There are 4 nested groupings, the coarsest first. Each group lies inside one group of the grouping before and may be the whole of it. The rows also spread widely along 14 directions, which tell nothing about the answers.
In the rows, 128 means zero.
Some rows, each with its group in each grouping after it:
[133 157  89 150 135  74 147 114 149  85 134 176 163 143 154  93 110 143
 108 181 137 115 156 149 101 144 134 105 165 141 108 145 126 145 144 101
 140 155] : mema dav latu bamo
[210 110 147 135 173 108  81 112 169 127 123  74  64 176 140 114 163  73
 147 146 116  94 109 200 129 120 122 158 101 114 144 138 163 158 127 179
 139 194] : vorok Paful Duz lafu
[169 126 181 169 107 103 110  59 122 102 128 161  92 131 157 117 167 107
  91 157 111 109 131 176 149 174 135 128 129 132 112  77 162 154  91 112
 128 167] : mema vev numip Lik
[ 70 132 114 130 135 163 139 168 140 166 140 144 140 121 131 139 123  99
 161 167 123 139 143 134 138 108  97 153 145  96 144 114 166 134 133 109
 150 134] : bovu nen sop Bivu
[154 149 147 145 146 107 140  84 141 120 139 134 127 148 153 100 135 111
  93 139 104 123 140 147 131 146 147 125 147 126 127  88 181 121 133 158
 126 152] : mema dav nilin Lum
[ 91 132 165 161 120 152 127 131 155 118  91 127 149 160 153  97 113  87
 131 167  96 128 160 138 137 114 125 174 130 101 127 140 153  83 142 124
 132 138] : bovu nen Musat zitap
[115 155 156 138  91  99 112 114 131 113 111 152 113 114 117 150 147 163
 156 139 105 145 116 116 170 151  83 114 125 151 139 117 138 100 128 101
 120 119] : mema vev numip dena
[ 83 127 166  99 146 140 158 117 168 147  76  59 113 128 137 115 128 116
 135 101 143 122 157 138 123  91 161 148 154 142 155 113  92 131 158 141
 169 151] : bovu Vami rem vom
[ 63 168 196  62 138 186 152 106 169 167 119  40 108 122 154 150 160 119
 145  86  79 167 191 136 197 117 170 139 209 127 209  53 244  72 178 186
 133 131] : mema sasiz bazap Pip
[159  72  86 168 144 129 141 149 139 115 174 129  97 116 154  96 126  60
 159 140 146  75 100 193 105 118 128 175 102  91 107 105 106 184 116 172
 136 112] : bovu Vami rem Mika
[138 141 118 122 127 139 120 115 143  93 141 112 125 134 129 115 162  99
 136 132 125 141 140 144 109 123 145 146 125 132 126 129 173 134 151 165
  94 132] : bovu nen Musat Kip
[170 126  88 122 103 116 152 117 106 131 138 145 137 114 107 108 142 114
 105 147 115 120 104 151 109 130 120 118 129 111 101  75 141 133  79 102
 117  78] : mema vev befe neke
[159 110 155  95 115 154 138 104 126 152 104 107 106 125  91 148 174 148
 108 100 138 147  85 141 154 126 131 111 126 136 135  78 188 134  74 115
 108 126] : bovu nen pab kez
[146 116 157  74 120 168 160 105 116 162 134  98 136 154 100 129 146 131
  70  98 108 145 151 116 146 118 127 114 139 119 153  96 166  62  95 100
 128 118] : mema dav latu lol
[195 116 103 116 154 111 134 125 123 157 172 147  92 145  98 148 164 138
 122 139 159 112  84 147 120 135  79 109  90 129 134 102 151 171  77 114
 138 159] : bovu Vami liko Ked
[ 96 157 179 128 152 109 100  90 157 110 108 102 114 142 160 124 129  87
 124 148 100 136 191 130 120 129 138 142 154 142 156 155 116 125 194 150
 159 203] : mema dav nilin nin
[ 83 189 144 162 152  92 144 105 154 116 105 157 148 128 166 107 105 123
 133 178 117 135 167 120 114 137 122 133 157 136 122 111 136 136 174 135
 148 166] : bovu Vami kifi Mif
[126 110 168 119 112 170 145  92 111 111 188 162 126 143  92 157 177 174
  80  79 173 157 139  85 140 147 109 112  76 172 134 138 160  95 114 108
  93 153] : bovu vad Neraf lasug
[ 83 121 153 138 121 156 163 134 148 140 100 134 152 146 159 103 111 112
 108 156 130 119 171 157 143 120 143 150 163 103 131 105 147 111 113  92
 157 142] : bovu tib Kavem puru
[128 139 165 118 131 136 131  91 144  96 136 115 143 153 108 127 144 158
 100  85 126 168 135  88 134 135 136 121 113 162 136 144 169  71 171 173
  82 137] : vorok Fopo bepad rulez
[134 150 147 106 175 116 163  91 134 147 129  83 134 109 142 100  98  92
 109  90  87 133 142 114 109 125 155 130 167 107 143  64 138 106 181 224
 140 115] : vorok Fopo varim Maked
[114 147 124 130 129 116 135 109 121 131 134 132 108  96 131 126 154 107
 144 147 135 115 152 159 123 129 129 142 131 130 124  80 117 171 127 111
 146 125] : vorok Paful tomef kor
[139 124 161 154 149 117 154  90 125 115 153 133 123 134 133  96 131 109
 101 100 133  99 154 117 111 131 130 155  88 137 119 106  82 102 147 152
 138 131] : vorok Paful pekof Bab
[146 147  57  97 131 114  99 140 120 141 165 145 119 114  87 160 177 117
 147 175 142 149 113 137  91 117  84 110 109 140 129 133 142 183 118  93
 127 149] : mema sasiz Fati gab
[ 99  86 137 120 143 159 136 136 146 152 112  96 111 110 115 134 135  95
 138 108 156 130 112 136 111  94 139 147 121 127 136 131 100 164 132 137
 152 155] : bovu nen pab susu
[139 167 148 123 134  72 113 111 145  93 119 132 101 128 135 136 142 156
 165 140 125 115 150 139 150 148  97 121 134 153 151 137 113 123 160 127
 141 144] : vorok Paful tomef zeg
[103 108 150 147 128 161 186 108 129 148 161 123 134 120 131  98 136 107
 104  81 132 111 142 120 133 115 157 162 105 126 126  58 128  91 123 150
 128  88] : mema sasiz Fati pifam
[ 92  95 104 178 135 136 133 174 175 136  98 144 167 135 130 106  72 135
 162 145 123 153  61 128 142 109 108 141 134 106 109 157 166 111 154 163
 114 121] : vorok Fopo bepad Sul
[145 146 137 143 140 133 103 147 185 159 107 102 107 214 143 107 166  92
 143 206 105 105 149 198 149 104 114 163 123 112 153 132 206 123  98  88
 158 185] : mema vev muz Zuk
[172 126 178 132 131 113 150  74 151  64 144 151 138 189 145 104 148 189
  63 109 157 117 166 138 147 163 144 108 130 168 131 156 156  76 135 119
 109 174] : vorok Paful pekof Bab
[ 77 163 108 114 111 163 146 143 113 148 157 128 131  87 111 141 158  97
 171 136 107 149 151 118 134 113 109 160 124 111 135  68 167 121 133 128
 111  68] : bovu nen Musat zitap
[139 182 146  80 129 116 123 110 136 160 116 120 128 155  82 161 169 178
 117 129 110 169 123  87 151 125  83  94 118 162 164 110 187  77 121 100
 120 144] : mema sasiz Fati gab
[148  72  98  97 130 149 152 111 103 141 126 119 157 115 101 110 110  92
  63 117 138 139 109 127  73 106 144 110 140 107 102 129  84 145 104 115
 143 132] : mema dav nilin nin
[169 151 134 107 146 125 108  94 147 112 163 102  89 169 109 133 212 124
 122 129 155 121 161 155 116 124 131 140  84 168 143 132 159 146 131 124
 114 178] : vorok Paful pekof Bab
[171  75 163 140 189 111 142  91 117 125 203 146 106 123 174 113  81  74
  75  99 111  92 144 134 114 162 116 118 152  89 149 126  97 128 162 201
 176 189] : mema dav latu bamo
[185 151 168 133 120  37 102  69 129  68  70 132 112 133 138 105 122 129
 108 153  95  94 140 136 114 154 108 113 127 147 124 141  48 108 140 115
 151 150] : mema sasiz Fati gab
[122 168 137 115 150 104 134 117 152 156 106  96 102 125 103 135 163 132
 148 110 140 134 111 113 118 108 123 130 104 160 144  89 136 148 137 149
 133 147] : bovu tib Kavem puru
[183 113 122 128 136  83 153 129 127 146  99 145 121 135  97 116 124 154
 117 127 144  97  65 133 124 125  92 107 108 124 118 100  99 138  75 101
 151 122] : bovu nen sop Bivu
[117 143 114 159 105 111 145 107 118 100 142 174 123  96 147 112 154 123
 141 169 144 102 157 178 136 151 132 144 134 129  99  76 124 168 106  82
 131 108] : vorok Paful pekof Bab
[150 120 177 189 110  90 102  85 143 101  68 157 128 145 131 107 117 130
 108 150 101 132  82 122 141 147 109 130  94 140 101 135 130 100 119 131
 113 153] : mema sasiz Fati pifam
[105 145 179 150  95 153 107  90 108 136  92 130 116 118 105 131 171  81
 122 147  97 147 136 116 133 123 116 168  80 124 111  84 147 116 103 103
 105 121] : bovu nen sop Bivu
[122 133 116 162 119 132 152 122 126 130 119 142 146 146 111  95 138 100
 116 157 139 115 135 126  94 103 115 163  71 127  94 107  96 122 101  90
 126 110] : bovu Vami kifi Mif
[ 83 119 140 127 113 163 149 130 110 132 163 156 128 101 118 149 146 121
 132 123 146 136 156 116 137 129 109 143 115 128 135 108 120 128 121  95
 133 118] : bovu nen pab susu
[135 114 141 181  96 116 108 122 164  97  67 131 126 158 132  94 142 119
 146 173 125 114 106 186 149 122 137 161 105 128  96 130 151 132  99  99
 110 125] : vorok Fopo bepad rulez
[175  95 126 148 147 120 122 114 149 126 120 112 112 156 107 107 145 119
 116 115 153 119  80 147 108 111 129 137  80 140 112 141 126 145 117 151
 119 154] : vorok Paful tomef kor
[150  97 101 104 139 135 124 127 136 130 146  84 113 126 117 112 142  72
 125 120 129 115 129 150  83  99 136 143 123 117 132 136  88 150 141 150
 149 139] : mema vev numip dena
[132 165 121 127 126  87 136 120 136 140  77 140 148 124 105 121 115 159
 132 157 107 144  97 123 137 130 103 107 142 129 116  93 152 118 118 111
 127 109] : vorok Fopo bepad rulez

New rows. What belongs after each?
[154 154 159 137 142  86 139 107 142 122 110 142 125 144 129 118 119 163
 126 129 110 119 119 122 156 147  94 117 128 135 136 111 142  86 136 137
 135 134] : vorok Paful pekof Bab
[125 183  51  89 106 109 149 136 137  78 129  91 146 106 124  94 160 107
 172 157 122 117 188 174  92 104 159 155 154 134 114 105 119 137 154 121
 104  53] : vorok Paful Duz lafu
[144 143 109 123 136 127 121 135 142 115 145 144 131 150 147 128 128 111
 138 186 111 135 144 160 130 140  97 132 152 102 136 135 189 129 132 129
 125 152] : bovu Vami liko Ked
[ 82 110 134  76 118 202 139 139 134 122 146  93 147 133 126 145 132 109
 124 117 126 173 177 118 129 105 125 139 158 113 155 156 161  84 161 135
 113 130] : bovu Vami kifi Mif
[137 139 134 136 135 133 129 125 166 106 124 123 141 173 137 107 138 142
 126 143 126 137 141 147 142 126 129 138 131 136 131 149 189  92 147 141
 107 149] : vorok Paful pekof Bab
[ 98 101 176 150 151 175 139 117 148 163 129 108 119 145 122 120 139  91
 114 101 138 136 120 111 124 102 135 163  94 124 137 115 146 119 136 158
 136 163] : bovu nen Musat zitap
[ 57 122 160 108 137 185 191 143 154 203 108  81 130 123 114 126 137 127
 131  78 147 139 133 115 152  84 151 154 135 127 155  56 155 105 116 129
 150 109] : bovu tib Kavem puru
[106 119 133 146 102 141 130 115 158  66 138 131 119 112 136 127 165 147
 156 103 162 146 118 142 141 135 156 138 129 165 120 139 167 145 155 162
  78 125] : bovu nen Musat zitap
[141 134 173  89 152 103 125 105 151 138  52  76 124 146 123 119 105 134
 110 123 108 131 135 131 129 113 123 112 162 127 154 143 101 101 150 133
 168 168] : vorok Paful tomef kor
[161 134 164 149 188  82 141 120 150 177 124 125 112 169 142 102  94 102
 106 143 100  87 121 126 121 124  89 129 123 106 155 110  98 107 133 145
 203 184] : mema vev muz Zuk
[145  97 132 150 131 125 181 106 144 104 110 141 168 135 111  89 106 164
  81  75 160 137  75  96 106 122 158 114 115 151  96 122 123 102 128 164
  97 110] : bovu nen pab kez
[ 96 126 128  93 119 135 151  99 102  99 176 159 143  71 151 147 120 131
 105 121 128 146 179 122 126 160 131 100 194 125 142 108 120 131 164 129
 140 128] : mema sasiz Fati gab
[ 47 131 157 143 163 155 142 132 153 185 116 108 121 111 134 131 118  94
 152 122 138 138 149 117 129  97 130 162 128 126 147 105 114 146 168 139
 175 163] : vorok Paful tomef zeg
[163 139 155 156 118  95 149 107 127 126 124 160 102 133 125 116 156 143
 130 140 132  86 116 155 158 147 108 137 100 133 122  64 134 130  72  92
 136 109] : bovu nen pab kez
[100 166 114 113 104 106 188 108 152 112 106 105 138 117 130  91 159 151
 130 119 149 106 175 157 129 111 183 131 160 167 125  70 113 130 120  85
 135  84] : mema dav latu lol
[157 126 120  52 111 155 158 103 108 138 155 108 139 149  80 139 174 152
  63 102 145 148 155 114 109 117 131  93 134 147 144 116 142  97  96  76
 122 123] : mema vev befe neke
[147 113 126 115 164 127 191 116  96 169 191 178 150 139  91 128 124 149
  58  99 171 111 128  76  91 128  92 103  91 130 130  98  84 119  98  94
 164 145] : bovu nen sop Bivu
[140 108  92  97 151  98 135 145 159 115 138 102  90  97 131 142 144 136
 167 110 182 109 105 169 111 120 134 109 157 146 148 132 101 207 146 156
 153 160] : bovu tib Kavem puru
[130 128 198 154 150 119 125  92 141 140  78  99 107 124 152 102 110  69
 122 122  79 114 120 131 135 127 133 162 132  98 134  84 135 110 145 188
 146 146] : bovu nen sop Bivu
[148 114 112  79 133 145 147 104 105 109 190  93 121 113 126 112 152  66
 102 104 118 106 193 138  83 116 144 151 126 114 143 107  80 112 150 149
 139 103] : mema sasiz Fati gab
[152 121  99 141 132  91 132 141 156 114 140 150 118 147 102 128 149 175
 150 135 175 112  92 149 134 127 102 115  97 158 123 141 123 154 112 101
 127 137] : vorok Fopo bepad rulez
[153 126 162 107 181 100 145 106 163 136 117 116 116 142 159 123 103 155
 109 118 132 118 129 151 148 146 127  94 193 125 160 123 154 130 157 165
 171 194] : vorok Paful pekof Bab
[154 117 117 143 143  79 123 128 155 105 114 152 139 151 123 118 105 157
 113 145 145 127  95 121 105 132 100  95 131 149 124 185  94 134 146 122
 149 181] : mema vev muz Zuk
[142 155 119 149 139  80 137 105 138 135  92 160 142 121  93 129 128 181
 120 133 150 151  68 102 117 132 105  95 106 166 100 114 133 147 121 117
 116 145] : vorok Paful Duz lafu
[219  74  40 133 114  88 166 151 122  67 166 182 160 158  95  95 112 175
 101 137 188  95  73 142  78 131  91 101  86 134  83 182  69 130  81  91
 107  97] : bovu Vami liko Ked
[140 119 134  81 100 138 156 113 151 109  89  65 123 139 141  94 153 112
 123 126 117  98 172 193 141 107 176 147 174 121 144  92 127 103 108 102
 142  91] : mema sasiz Fati gab
[148 125 117 148 148  72 152  83 150 121  37 103 158 117 125  66  90 100
  79 136 123 116  85 126  54 101 176 116 139 137  83 108  53 159 138 154
 154 146] : mema sasiz bazap Pip
[132 108 131 123 118 150 108 126 136 102 142 111 100 121 144 135 148  88
 152 143 119 132 138 167 136 130 118 154 131 111 135 132 154 143 139 153
 115 136] : bovu Vami rem vom
[113 139 148 159 134 129 156 114 145 118 141 144 127 125 166 105 127 111
 126 132 123 119 142 151 144 144 144 148 146 116 126  76 180 127 135 163
 123 128] : bovu tib Kavem puru
[142 161  88 105 127  79 155 147 152 104  97 144 152 119 115 125 114 192
 152 141 136 138  93 127 133 131 109  87 170 145 131 128 152 125 135 126
 119 105] : bovu nen pab susu
[165  98 114  83 149 137 166 122 110 153 132 109 137 116 106 125 105 121
  92 102 130 134 100 116 101 115 109 104 144 100 130 102 111 119 112 147
 142 116] : bovu Vami kifi Mif
[ 94  77 130 100 126 216 145 179 159 130 181  97 133 165 148 135 124 107
 148 114 129 142 165 152 164 106 114 166 146  92 170 164 194  69 151 152
 121 124] : bovu Vami rem vom
[136 131 138  88 148 108 144 129 131 130 114 114 132 141 116 123 106 130
 113 130 128 109 159 115 105 114  94 117 138 123 152 155  68 101 141 105
 178 151] : bovu vad Neraf lasug
[165 103 115 140 134 129 115 107 154  88 176 133 104 156 119 126 186 138
 122 120 180 125 116 169 123 136 146 129  95 162 119 145 171 171 124 142
  94 167] : vorok Fopo bepad rulez
[124 117 153 145 138 112 158 105 125 113 135 139 125 112 154 100 110 108
 118 125 126  89 165 148 127 139 130 148 138 114 124 101  75 119 142 128
 162 123] : vorok Paful pekof Bab
[164 101 161 140 138 104 147  96 143 117 125 122  95 110 126 128 136 166
 131  73 152 117  76 144 161 148 134 113 125 150 128  92 138 137 123 170
 118 129] : vorok Paful Duz lafu
[ 88 138 143 140 105 161 155 114 140 119 116 129 146 148 124 111 149 120
 116 143 141 138 167 127 123 111 140 162 107 140 117 118 138 105 123  94
 114 123] : bovu Vami liko Ked
[184 104 140 156 111 110 152 124 115 147 151 160 115 136  90 129 135 162
 123  95 112 113  49 107 171 142  72 121  60 127 125  72 144  71  69 130
 106  72] : mema sasiz bazap Pip
[154 144 112 117 131 111 149 110 148 115 134 119 139 158 119 104 147 141
 106 126 129 127 135 138 120 122 140 116 132 148 130 121 159 110 124 126
 115 130] : mema dav latu bamo
[102 131 143 138 108 136 152 122 150 106  94 103 136 135 128  93 143 107
 137 124 132 112 152 140 121 103 154 169 117 135 121 115 108 108 133 120
 123 102] : bovu nen sop Bivu
[121 145 114 119 130 112 127 112 131 109 155 146 135 117 114 139 144 142
 125 127 136 150 133 102 111 134 110 112 123 156 134 138 128 124 160 136
 118 142] : mema sasiz Fati gab
[176  82 115 123 113 141 124 141 119  88 173 136 124 160 120 115 136 116
 124 131 134 101 145 157 131 131  94 149  92 107 129 169 107  87 112 109
 120 107] : vorok Paful tomef zeg
[112  98 123 129 165 131 112 156 163 166  84 109 117 115 144 138  80  92
 163 162 113 146  76 150 125 110  97 128 171  86 141 145 147 167 152 169
 166 183] : bovu Vami liko Ked
[129  79 152 181 112 154 129 129 161 132  67 125 133 187 127  88 127  94
 111 169 144 109 110 165 120  95 129 177  78 115  97 152 115 122  79  78
 137 158] : bovu Vami liko Ked
[112 120 122 121 129 134 123 138 137 137 119 135 123 109 108 148 136 133
 148 132 144 149  97 120 125 119 102 120 128 131 132 136 137 152 130 125
 130 147] : bovu nen Musat zitap
[176  79 129 156 149 127 139 102 128 112 184 150 125 147 148  98 120  91
  79 120 132 105 116 145 101 144 130 129 117 111 114 129 122 133 129 166
 137 162] : mema vev numip dena
[116 128 202 147 136 163 126  78 116 148 116 133 126 141 140 127 127  86
  77 134  91 154 143 110 137 140 118 148 115 107 126  91 174  96 127 149
 124 166] : bovu Vami rem vom
[146  98 118 155 130  99 125 141 162  99 108 137 130 155 140 100 111 129
 141 160 143  96 117 177 130 124 119 139 128 119 117 159 104 138 124 110
 147 142] : vorok Fopo bepad rulez
[130 111 160 130 137 121 138 127 143 153 155 112  83 120 115 145 150 139
 154  84 136 114 103 123 159 126 101 131 104 146 162 102 114 121 130 146
 149 133] : mema vev muz Zuk
[180 120 131 178 118 115 105 103 124 106 128 163 113 154 130 110 149  96
 112 176 117 118  97 159 119 144  99 149  75 115  91 114 161 144  88 125
 103 145] : bovu Vami rem vom
[101 117 133 186 147 110 145 165 168 156  80 152 155 152 112 103  80 136
 150 143 132 124  72  96 124  97  87 147  89 125 117 151 101 102 133 125
 150 135] : bovu nen pab kez
[168 134 166 130 115 109 148  96 154  93  31  70 153 182 125  59 106 110
  94 126  88 113 133 128 108  98 147 155 114 123 108 132  97  43 126 142
 114  98] : bovu Vami kifi Mif
[129 124  74  97 119 129 112 140 152  93 112  97 160 132 120 110 122 104
 128 149 115 161 127 135  76 101 140 120 164 128 120 185 129 128 174 150
 113 138] : mema vev numip Lik
[124 132 144 142 141 126 149 117 168 107 115 105 131 155 132  94 140 125
 127 108 144 119 130 127 114 108 153 150 116 148 129 133 136 114 152 162
 119 139] : bovu nen Musat zitap
[191 131  99 106 141  68 129 113 117 118 138 119 115 123 106 110 130 109
 115 133 118  96 118 129  78 123 100 113 114 129 125 126  48 137 128 126
 160 127] : mema vev numip Lik
[140 159 116  85 139 123 148 105 128 119 134 125 153 153  89 126 159 153
  83 122 155 149 149  92  83 114 127 103 117 161 131 142 128 118 134 105
 120 153] : bovu nen Musat zitap
[ 89 145 142 148 163 111 143 108 156 145 157 117  99 117 138 123 153 104
 146 110 151 114 150 126 114 115 145 149 112 162 145 100 101 168 167 154
 161 166] : mema dav nilin nin
[120 169 104 156 142 101 153  91 134 129  88 161 173 114 114 103 113 145
  90 148 134 175  77  91  80 128 139 101 130 151  77  93 167 156 139 157
  97 142] : bovu Vami rem vom
[120 152 104 121 108 116 150 131 122 156  89 125 150 126 113 103 122 105
 126 172  92 119 140 145 124 107 115 137 139 104 116  83 122 111  91  69
 149  88] : mema dav latu bamo
[138  56 119  80 117 169 137 119 142  99 127  99 115 122 134 128 153 118
 100 120 188 118 144 196 110 117 169 116 173 127 130 160 120 186 106  99
 148 176] : bovu vad Neraf lasug
[158  77 173 123 146 138 130 112 141 132 141 111  83 144 133 137 139 121
 116  99 150 107 113 150 144 132 111 134 110 126 150 130 115 136 116 145
 151 173] : bovu Vami rem vom
[128 175 108 105 132  60 132 133 184  93  63  94 114 117 150 113 129 171
 193 152 134 114 129 183 150 126 145 111 200 153 146 123 138 158 163 137
 146 126] : vorok Paful tomef zeg
[155 112 127 114 143 124 188  87 142 119 121 116 154 147  95  96 140 186
  61  62 188 137  98 108  98 114 175  97 115 177 108 113 120 122 122 141
 109 131] : vorok Paful tomef kor
[132 103 103 148 144 123 163 153 156 173 130 111 110 103 140 106 115 107
 165 120 121 105  68 173 146 113 134 139 156 100 132  57 160 159 111 171
 152 100] : mema vev muz Zuk
[209  50 146 110 136 124 156 109 126 146 134  99  91 133 120 111 132 116
  94  82 136  77  79 171 141 127 130 123 118 104 137  84 101 123  70 141
 156 117] : mema sasiz Fati pifam
[ 76 175 168 105 136 122 158  99 161 139  59  77 142 123  99 117 134 158
 126  84 133 160 135  74 114  94 152 126 129 179 140 115 118  95 173 150
 128 135] : bovu vad Neraf lasug
[ 88 122 126 144 150 137 143 133 148 158 119 135 133 111 129 128 116 127
 142 132 148 143 110 131 130 116 126 131 141 127 127 111 143 157 145 137
 148 152] : vorok Paful tomef zeg
[148 131  98 121 110  99 124 142 149 114  74 101 135 123 110 109 119 129
 167 147 106 127  93 158 131 110 118 134 136 117 117 121 124 121 123 130
 117  83] : vorok Fopo varim Maked
[117 129 125 150 144 123 155 103 142 135 117 132 158 121  98 108 120 149
 102  91 144 163  77  87 104 118 145 117 106 155  99 105 146 126 150 173
  96 125] : vorok Fopo bepad Sul
[173  86 149 105 106 135 112  93  84 120 121 121 111  87 100 142 129 104
 105 108  94 141  93 134 136 149 104 119 122  97 115  93 119 119 101 140
 108  96] : vorok Fopo bepad Sul
[138  89 137 140 120 148 128 104  93 140 129 139 118 100 111 129 129  79
 100 131 124 132 103 125 101 126 106 144  91 103 100  98  95 150  99 125
 129 126] : bovu Vami rem vom
[ 42 134 151 118 132 153 192 125 139 163  97 108 155  91 155 102  95 111
 126 124 120 118 184 146 144 110 168 151 196 103 137  52 109 121 144 110
 178  95] : vorok Fopo bepad Sul
[110 142 126 117  94 125 131  94  99 123  94 121 144  73 108 121 123  95
 113 130  87 161 122 107 100 125 132 123 145 121 103  90 110 120 137 131
 112  85] : mema vev befe neke
[132 101 154 139  98 147 145 111 118 109 155 164 110 123 129 144 151 150
 123 127 150 125 128 146 164 155 106 130 116 131 127 106 149 124  92  94
 115 124] : bovu Vami liko Ked
[130 190 145 127 147 107 132  93 150 137  75 114 154 160  93 111 145 144
 100 131 116 169 106  73  95 108 127 117 104 163 118 120 171 103 147 150
 101 155] : bovu nen Musat zitap
[134 105 140 139 143 114 169 116 131 111 168 134 133 120 146 102 100 121
 109  92 126 103 139 119 119 137 130 130 139 123 137 117  84  97 158 166
 150 118] : mema vev muz Zuk
[113  97 171 134 122 101 124 107 154 124 119 116  62  84 129 159 156 159
 168  83 166 115  96 152 175 141 129 110 138 172 155 112  99 177 131 129
 151 160] : mema dav latu lol
[121 141 115 122 145 107 159 135 156 150 115 122 145 154 117 105 125 141
 121 137 141 111 135 124 111 100 121 129 123 142 138 121 103 110 130 102
 162 135] : mema sasiz Fati gab
[197 132  89 149 147  89 141 103 111  97 172 164 158 150 130  78 111  89
  78 154 101 105 129 122  68 139 111 131  99 107  97 121 110 102 133 157
 120 115] : mema sasiz Fati gab
[167 111 147 135 142 108 145 114 118 156  96 160 139 142  95 127 111 151
  83 131 135 131  68 102 120 130  87  98 104 125 116 116 120 121  82 101
 144 153] : bovu nen pab susu
[ 58 122 130 149 109 179 152 159 157 185  72 105 170 134 101 108 109 111
 145 128 100 166  93  99 141  73 123 167 110 113 121 101 163  65 125 124
 117  82] : mema sasiz Fati gab
[ 67  99 139 105 118 203 101 128 131 146 125  99 122 104  94 165 159  91
 135 115 144 188 128 106 110  96 121 144 108 135 134 162 150 147 151 134
 112 168] : bovu vad Neraf lasug
[154 161 106 108 142  93 118 100 101 129 149 151 121  92 117 141 140 115
 124 161 106 138 129 138 113 154 100 105 147 116 122  80 145 167 129 130
 131 129] : vorok Fopo bepad Sul
[119 148 157 171 156  82 148 124 166 156  94 115 105 134 142  96 116 119
 163 136 116  83 116 153 149 118 122 159 116 126 134  69 109 133 132 142
 168 123] : vorok Fopo bepad Sul
[104 176 111 102 136 135 127 112 113 142 149 105 127 108  87 139 169 100
 141 124 123 154 164  95  90 103 114 151  85 148 128 106 111 126 159 128
 116 113] : vorok Paful Duz lafu
[117 136 136  96 162 141 169 126 123 168 108  82 147 116 140  97  74  60
 116 128  69 126 155 114 100 102 122 154 166  67 142  81 110  84 158 180
 164 100] : bovu Vami liko Ked
[152 131 139 121 154  85 103 105 155  98  80 103 115 124 130 119 119 114
 131 130 127 133 103 127  93 123 129 114 143 139 130 163 102 157 171 175
 138 183] : bovu nen Musat Kip
[102 111 127 115 119 147 154 121 149 136  57  91 157 130  92 112 119 140
 111 107 153 163  93 101  96  82 143 125 119 148 106 140 100 119 128 122
 117 126] : bovu Vami kifi Mif
[ 77 118 129 137 107 158 156 133 134 128 137 130 143  90 153 120 112 102
 146 130  99 137 143 142 154 128 139 150 166 101 133  80 157 105 144 148
 126  85] : mema sasiz bazap Pip
[184  94 160 112 133 122 143  82 136  65 131 105 122 162 151  96 129 118
  71 105 137 105 155 152 109 142 155 128 136 131 126 152 106 103 140 159
 121 155] : bovu Vami rem Mika
[175 133 143  84 124 109 126 106 111 149 151  98  78 118 100 146 175 117
 129 109 112 105 131 141 135 130  97 121 113 131 159  80 104 126 101 112
 153 118] : mema vev numip Lik
